There are 8 hidden switches. A switch that is on adds its own fixed numbers to the row, and there is some noise. The rows also spread widely along 12 directions, which tell nothing about the answers.
In the rows, zero is written as 128.
Some rows, each with its switches (1 for on, 0 for off) after it:
[132 120 112  77 102  87  83 104 118 151 151 118 110 151 143 148  94 141
 175 134 162 132 185 111 151] : 1 0 1 0 0 0 1 1
[138  94  61 113 148 101 135 105 154 148 123 131 128 145 118 144  99 127
 170 176  94  99 140 125 137] : 1 0 0 1 0 0 0 0
[116  96  53 136 105 108 114 129 196 119 135 136 185 196 161 111 123 204
 162 135  66 112 147  97 139] : 1 0 1 1 0 1 1 0
[112 132 102  68 103  98  94 105 156 135 137 138 140 165 177 145  91 192
 152 120 120 111 158  96 147] : 0 0 1 1 0 1 1 0
[118 121 124  86  85 151  72 103 138 158 145  97 170 172 144 145 110 107
 110 122 114  71 146  65 155] : 0 0 0 1 1 0 0 1
[107 138 125  55  96 143  70  85 132 156 156  97 117 162 168 147  80 115
 107 102 121  86 123  97 166] : 1 1 1 0 0 1 0 1
[ 81 127 123 120  92 143  63 120 109 141 135  85 100 156 174 129 147 127
 137  69 140  60 181  91 154] : 0 1 0 1 0 0 0 0
[106 100 122 109 208 123  87 105 129 166 166 101  91 117 137  78 119 170
 144 111 173 140 176 142 119] : 1 1 1 0 1 1 0 1
[118 143 109 112 204 166  87 121 114 108 120 152 128 164 155  61 127 129
  94  87 101  97 157  73 109] : 1 1 1 1 1 1 1 1
[117 152  85  39 118 134  95 106 161 129 123 162 143 186 166 139  83 171
 101 111  78 129 127  49 138] : 1 1 1 1 1 1 0 1
[107 136 146 109 136 105 100 148 205 125 137 137 143 123 125 179 108 168
 118 124 115 145  83  81 110] : 0 0 0 0 0 1 0 0
[ 83 121 102 112 134 142 102 113 168 161 144 119 169 142 116 113 124 190
 135 134 123  94 135  95 159] : 0 1 1 1 0 1 0 0
[ 67 134 136 136 161 149  63 169 157 124 152 113  86 110 121 127 140 152
 105  94 156 120  79 133 134] : 1 1 1 0 0 1 0 1
[110 111 107  82 170 120  84 122 188 134 155 111  92 137 153 157  86 145
 101 113  86 140  64 132 113] : 1 1 0 1 0 1 0 1
[125 144 102  53 106 108  60 166 149 129 150 123  81 160 206 204 112 130
 116 100 141 156  90 106 127] : 1 1 0 0 1 1 1 0
[101 147  35  61 151 180 117 127 103 129 125 151 112 167 136 120 132 122
  85 117  88  91  85 113 176] : 0 1 0 1 0 1 1 1
[116 121 108  88 144 117  83 151 146 128 143 130 103 139 173 146 108 172
 127 108 163 147 126 140 114] : 1 0 0 1 1 0 0 0
[ 95 102 155 163 149 119  67 107 141 151 154  83 115 134 156  92 139 140
 158  96 142  69 194  96 122] : 1 1 1 0 0 1 0 1
[ 93 127 153 108 125 111  78 114 161 129 134 116 120 130 167 145  85 164
 137 107 135  76 135 124 133] : 1 0 1 1 0 0 0 0
[ 71 123 165 132 152 130  61 132 170 154 158  91 117 113  98 127 125 136
 123 121 156 119 123  92 138] : 1 0 1 1 0 1 0 0
[ 74 102 117 134 180 143 108 144 157 184 153 108 130 117 141 110 164 182
 127 112 150  86 145 121 141] : 1 1 0 0 0 1 0 1
[128 139  82  93 185 137 115 141  93 145 116 169 131 147 118  96 137 141
 138 142 169 132 183  86 132] : 1 0 1 1 1 0 1 0
[ 98 115 158 110 133  97  80  90 203 149 161 106 158 133  96 127  81 184
 158 139 109 130 135  85 153] : 1 0 1 0 1 1 1 1
[182 105  73 135 132 134 108 119 111  88 126 133 152 192 165  94 108  92
 135 114 105 123 172 103  91] : 1 0 0 0 1 0 0 0
[ 96 130  93 130 120 154  76 116 152  91 137 117 145 165 140  95 107 157
 124 104  99  92 113 114 141] : 0 1 1 1 1 1 0 0
[ 87 120 125 104 112 124  80 102 122 163 152 114 146 133 133 108 118 203
 161 104 172  87 197 115 174] : 0 1 0 1 0 0 1 1
[107 141  95 110 133 152  95 145 106  92 127 152 119 138 142 105  99 162
 111  97 165 112 120 160 140] : 1 0 0 1 0 0 0 0

New rows. What belongs after each?
[135  82  91 123 117  92  85 124 170 148 150  77 105 167 150 161 124 106
 176 142 102 144 146 104 117] : 1 0 1 0 1 0 0 0
[157  94  75 101 133  91  75 108 148 112 154 119 125 171 179 121  69 168
 176 127 127 150 155 156 114] : 1 1 1 1 1 0 1 0
[141  84  69 114 122 130  96 129 131 158 160  82 125 184 153 124 162  97
 133 117 105 142 169  76 118] : 0 0 0 0 0 1 0 1
[103 136 119 117 153 154 111 116 142 109 115 151 155 141 137 109  94 153
 111 114 101  60 115 123 150] : 1 0 0 1 0 0 1 0
[108  97 143 129 109 122  70 132 199 128 166  78 140 167 178 139 117 151
 117  79  99 142 122  92 109] : 1 0 0 0 0 1 0 0
[105 133 137  96 116 112  65 103 189 127 146 113 130 137 118 167  76 132
 127 137  92 103  83  86 136] : 0 1 1 1 0 1 0 1
[102 124  98 104 138 131 122 120 160 162 131 126 156 163 113 120 150 149
 140 133  98 121 165  41 157] : 1 0 0 0 1 1 1 0
[105 115 101 122 173 139 132 118 141 132 125 165 168 121 132  87  94 212
 130 133 143  70 143 162 139] : 1 0 0 1 0 0 0 1
[112 127 141 134 185 166  80 122 137 111 138 126 152 149 155  73 119 141
  86  77 121  97 141  91  95] : 0 1 1 1 0 1 0 0
[126 116 116 103 128 132  85 161 142 135 150 138 162 146 185 129 111 189
 111 104 186 126 140 139 111] : 1 0 0 1 0 0 0 0
[103 114 130 117 155 145  86 100 133 144 154 118 163 157 134  56 118 173
 117  91 139 109 189  89 140] : 1 0 0 1 0 1 1 1
[100 156  96 118 101 128  72 166 152  76 129 147 101 151 132 150 115 134
 110 111 120 125  82 103 130] : 1 0 0 1 0 1 0 1
[ 96 107 110 101 219 151 111 107 149 138 138 127 118 116 131  84  92 179
 110 120 121 102 112 171 130] : 1 0 1 1 1 0 0 1
[133 110  63  78 111 120  83 141 172 149 151 129 143 188 182 157 115 152
 119 130 103 137 117  83 120] : 1 1 1 1 0 1 0 1
[128 125  57  85  86 150 117 101 117 123 125 140 173 198 140 101 101 145
 125 112 102 117 171  80 159] : 1 0 0 1 0 0 0 0
[ 97 146  95  62  78 108  74 165 160 130 135 135  95 168 150 186 131 171
 130 101 134 180 122  69 145] : 1 0 1 0 1 0 0 1
[ 93 126  70  82 126 156  89  74 118 126 146  89  93 178 129  91 104 116
 138  99  83 118 137 110 185] : 1 1 1 0 1 1 1 0
[144 115  63  67 172 130 142 112 161 132 119 157 149 145 163 158  75 164
 125 152  84 106  81 147 122] : 0 1 1 0 1 0 0 0
[113 101 136 124 132  98  86 102 206 137 138 109 153 166 188 140 108 159
 144 118  51  65 151  68 116] : 1 0 0 1 1 1 1 1
[121 107  71 108 108 121  95 133 152 144 152 108 128 152 169 166 119 137
 139 136 117  82  99 143 142] : 0 1 0 0 0 1 0 1
[ 89 121  69  75 170 125 131  96 129 160 131 135  91 120 112 122 101 154
 140 155 120  88 125 145 171] : 1 0 0 1 0 1 0 1
[103 116 118 133 111 118  79 132 168 122 141 113 128 167 109 119 135 147
 136  95 102 159 163  49 124] : 1 0 0 1 0 0 0 1
[ 94 107  70 138 127 150  84 150 153 144 165 110 162 150  90  93 153 177
 127 126 154 145 127 116 150] : 0 1 0 1 0 1 0 1
[123 131  74 130 158 153  90 150 134 123 124 132 126 160 121 125 159  90
 110 133  97 103 121  60 114] : 0 1 0 1 1 1 0 1
[ 98 141 121 102 123 161 107 154 110 155 126 132 145 137 136 143 154 130
 107 106 169  89 143  87 149] : 0 0 0 0 0 0 0 0
[110  95 113 107 175  91 115 142 161 164 142 122  91 135 211 135 148 192
 146  99 135 117 179 116  98] : 1 0 0 0 0 1 0 1
[107  98  76 138 110 128  85 116 125 130 134  92 103 160 146 126 135 105
 160 130 103  58 151 130 147] : 0 0 1 1 0 0 0 1
[107 103 140 156 132 112  73 160 180 140 153 117 154 145 144 124 141 192
 145  99 153 141 163  87 103] : 1 1 1 0 0 0 0 1
[104 134 118 105 199 124  97 128 131 112 138 148 107 121 131  78 111 203
 131 103 171 163 158 130 106] : 0 0 1 1 1 1 0 0
[138  89  77  86 169 117 110 106 132 168 154 120 140 124 160 128  82 172
 155 156 166 103 139 189 130] : 0 1 1 1 0 0 0 0
[107 147 137  83 107 139  79 101 137 149 154 136 186 130  85 119  77 164
 118 154 176 106 129  96 166] : 0 0 1 1 0 1 0 1
[124 122 118 132 188 160 109 148 151 123 117 167 192 160 153  86 132 160
  92 108 101  82 143  81 104] : 1 0 1 1 0 0 1 1
[137 116 125 101 169 113  98 129 160 142 133 147 150 143 136 129 116 172
 123 108 128 154 164  63  87] : 0 1 0 1 0 0 0 1
[156 129 108 109 149 101 106 136 160 113 128 172 160 152 170 136 102 179
 134 127 127 126 145  87  82] : 0 1 1 0 0 1 0 1
[ 99 117 140  88 162  79  88 132 193 173 149 125 111 120 172 173 111 194
 149 123 136 124 139  99 122] : 1 1 0 1 0 1 1 0
[114 115 130 115 151 118  83 130 134 153 135 105  96 122 119 160 130  94
 132 133 133  95 135  95 121] : 0 0 0 1 0 0 0 1
[101 135  76  43 128 119  98 118 128 138 126 135  62 143 182 173  91 149
 124 105 113 102 111 138 152] : 1 1 0 1 0 0 0 1
[120 147  81  70 170 148 104 132 110 142 124 142  90 158 139 128 135 105
 107 118 130 147 135  67 127] : 1 1 1 0 1 1 0 0
[108  92  77 140 131 109 106 133 174 125 132 106 114 147 140 148 131 155
 170 142  85  97 117 139 132] : 0 0 1 0 1 0 0 1
[ 84 135  64 128 150 170 115 147 145  85 120 143 121 152 120  95 125 148
  97 107  85 103  73 138 149] : 1 0 0 1 0 1 0 0
[124 140 127  86 157 127  66 143 162 118 139 124  95 151 164 164 104 101
  93  97  97 141  85  79 104] : 1 1 0 1 0 1 1 0
[ 76 114 125 151 125 132  61 144 170 123 151 112 135 152 116  92 140 202
 138  77 136 152 164  85 128] : 1 1 1 1 0 0 0 1
[109  97  63 134 112 118  70 149 177 128 141  95 109 177 185 155 149 129
 145 128  73  82 107 109 120] : 0 1 1 1 1 1 0 1
[122 138 113 113  81  88  68 138 154 107 136 122 101 144 138 192 107 107
 163 148 116  94  98 105 146] : 0 0 1 0 0 1 1 1
[114 119  77 119  90 119  79 122 116 111 158 109 122 169 128  98 115 149
 168 119 157 142 161 134 166] : 1 0 1 0 0 1 1 0
[122 112  72  81 174 161 136 117 132 147 128 154 171 160 135  91 123 181
  97 112 110 125 148 104 130] : 0 0 0 1 0 0 0 1
[ 97 147 102  65 144 130 124  82 154 146 117 160 166 143  97 118  74 199
 143 136 106 115 147  81 180] : 1 1 0 1 1 0 1 0
[110 124  76 112 141 152 109  90  97 101 126 127 124 171 102  50 112 156
 141  87 119 150 196  95 144] : 0 0 1 1 0 0 0 0
[ 96 114 109  77 118 116  84 131 148 136 150  91  59 141 166 171 112 133
 130  86 126 153 111 135 140] : 1 0 0 0 0 0 0 0
[123 109  95  70  90  95  67 125 145 178 162  86  97 158 180 188 125 121
 153 129 148 128 150  88 134] : 0 1 0 1 0 1 0 0
[ 80 132 125 104 168 133  93 104 154 145 127 114  91 119 139 140 119 138
 126 121  93  55 117 106 140] : 0 1 0 1 1 1 0 1
[103 115 101 120 153 119 112  98 115 121 138 121  98 121 111  87  91 172
 171 120 164 123 168 170 154] : 1 0 1 0 0 0 0 0
[ 96 133 124  92 192 140 129 100 161 129 130 152 143 101  63 102  67 184
 117 138 133 144 101 136 146] : 1 0 0 1 0 0 0 0
[101 136  96 113 156 141 131 109 150 130 110 155 142 123  67 129  94 129
 125 164  93  75 103 108 161] : 1 0 0 1 0 0 0 1
[ 62 113 113  75 150 167  88 106 139 170 169  77  83 123 109 118 114 162
 106  83 139 141 107 148 180] : 1 1 0 0 0 0 0 1
[138  88 106 117 156 105 114  86 150 154 149 111 140 136 110 113  86 140
 169 158 123 114 162 129 132] : 1 0 1 0 0 0 0 1
[ 93 110 131 116 133 114  80 152 175 140 144 119 131 129 174 160 111 175
 129 117 136  75 104 152 138] : 1 0 0 1 0 0 1 1
[ 66 129  78 108  81 131  95 129 182 148 128 114 135 160  99 165 125 159
 151 138  90 106 108  75 185] : 1 1 1 1 0 0 0 0
[128 108 141 111 166  94  96 102 124 151 137 111  84 128 150 128 110 122
 162 116 146 112 193 104 107] : 1 0 1 0 0 0 0 1
[132 128 123  94 113 112  84  84 150 131 138 114 135 161 146 139  89 117
 137 115  96 108 160  55 121] : 0 1 0 1 0 1 0 0
[ 72 163 108  71 172 157 116 104 148 124 119 175 131 109  68 107  70 202
 105 126 128 120  86 128 172] : 1 1 1 1 0 0 0 1
[101 127 112 117 150 168 101 117 131 131 130 128 159 167 117  79 135 141
 113 101 101 100 158  77 154] : 1 0 1 0 1 0 1 1
[103 152 130  92 188 115 104 124 132 127 125 155  82  99 122 135  92 150
 133 130 163 126 115 124 125] : 1 1 1 0 0 1 0 0
[126 133  90 119  99 149  80 132 132 111 121 134 159 192 131 126 136 109
 118  98  80 102 150  38 136] : 0 1 0 1 0 0 1 1
[130 143 113 108 172 165 107 116 103  99 137 159 149 112  89  89  76 151
 103 116 167 118 103 162 135] : 0 1 0 0 0 0 0 1
[ 85 130 102  82 130 162  92 113 147 181 139 104 128 170 111 127 153 104
  98 110  84 114 147  10 158] : 1 1 0 1 0 1 0 1
[ 92 146 117  75 108 136 104  91 159 125 118 135 139 177 165 121  94 165
 114  95  74  90 149  51 149] : 1 0 1 1 0 1 0 0
[135 129  88  72 128 100  96 150 143 122 134 145  93 134 168 187 102 161
 135 113 143 149 103 137 114] : 0 1 0 0 0 0 0 1
[111 116  98 112 120 131  93 118 105 162 160 104 127 144 127 103 128 134
 156 138 191 112 178 122 159] : 1 0 1 0 0 1 0 0
[154  97  55  56 150 118 116  92 166 147 154 114 139 167 147 147  75 133
 125 158  83 153 101 129 125] : 0 0 0 1 1 1 0 0
[171 117 102 107 143 112 111 118 141 109 124 143 148 172 134 130 103 114
 136 122 105 170 161  64  83] : 0 0 1 0 0 0 0 0
[127 112  80 102 104 107  89 116 150 121 145 125 145 168 159 128  90 186
 172 124 132 137 150 138 150] : 1 1 1 0 1 0 1 0
[128 131  96  88  87 121 101 112 147 122 119 134 140 189 154 143 108 130
 131 100  83 127 170  41 132] : 1 0 0 1 0 0 0 0
[116 123  87  65 139 116 106 149 116 169 138 129  83 117 171 189 129 147
 139 126 180 118 121 144 138] : 0 1 0 0 0 0 0 0
[ 93 123 101 105 152 164  97 104 138 134 148 112 128 145 105  92 107 127
 100 117 108  99 116 113 155] : 1 0 0 1 0 1 0 1
[ 90 132  71 100 176 139 103 144 150 129 131 141  95 143  98 120 134 138
 116 137 102 141  94 103 148] : 1 0 1 1 0 1 1 1
[111 124 103  79 111 115  76 129 175 155 148 104 111 172 121 165 124 112
 124 129 103 177 124  34 130] : 1 0 1 1 0 1 0 0
[ 67  98  78 143 154 141  87 151 164 162 166 105 140 137  96  82 155 212
 148 125 166 158 142 130 154] : 1 1 1 1 0 1 0 0
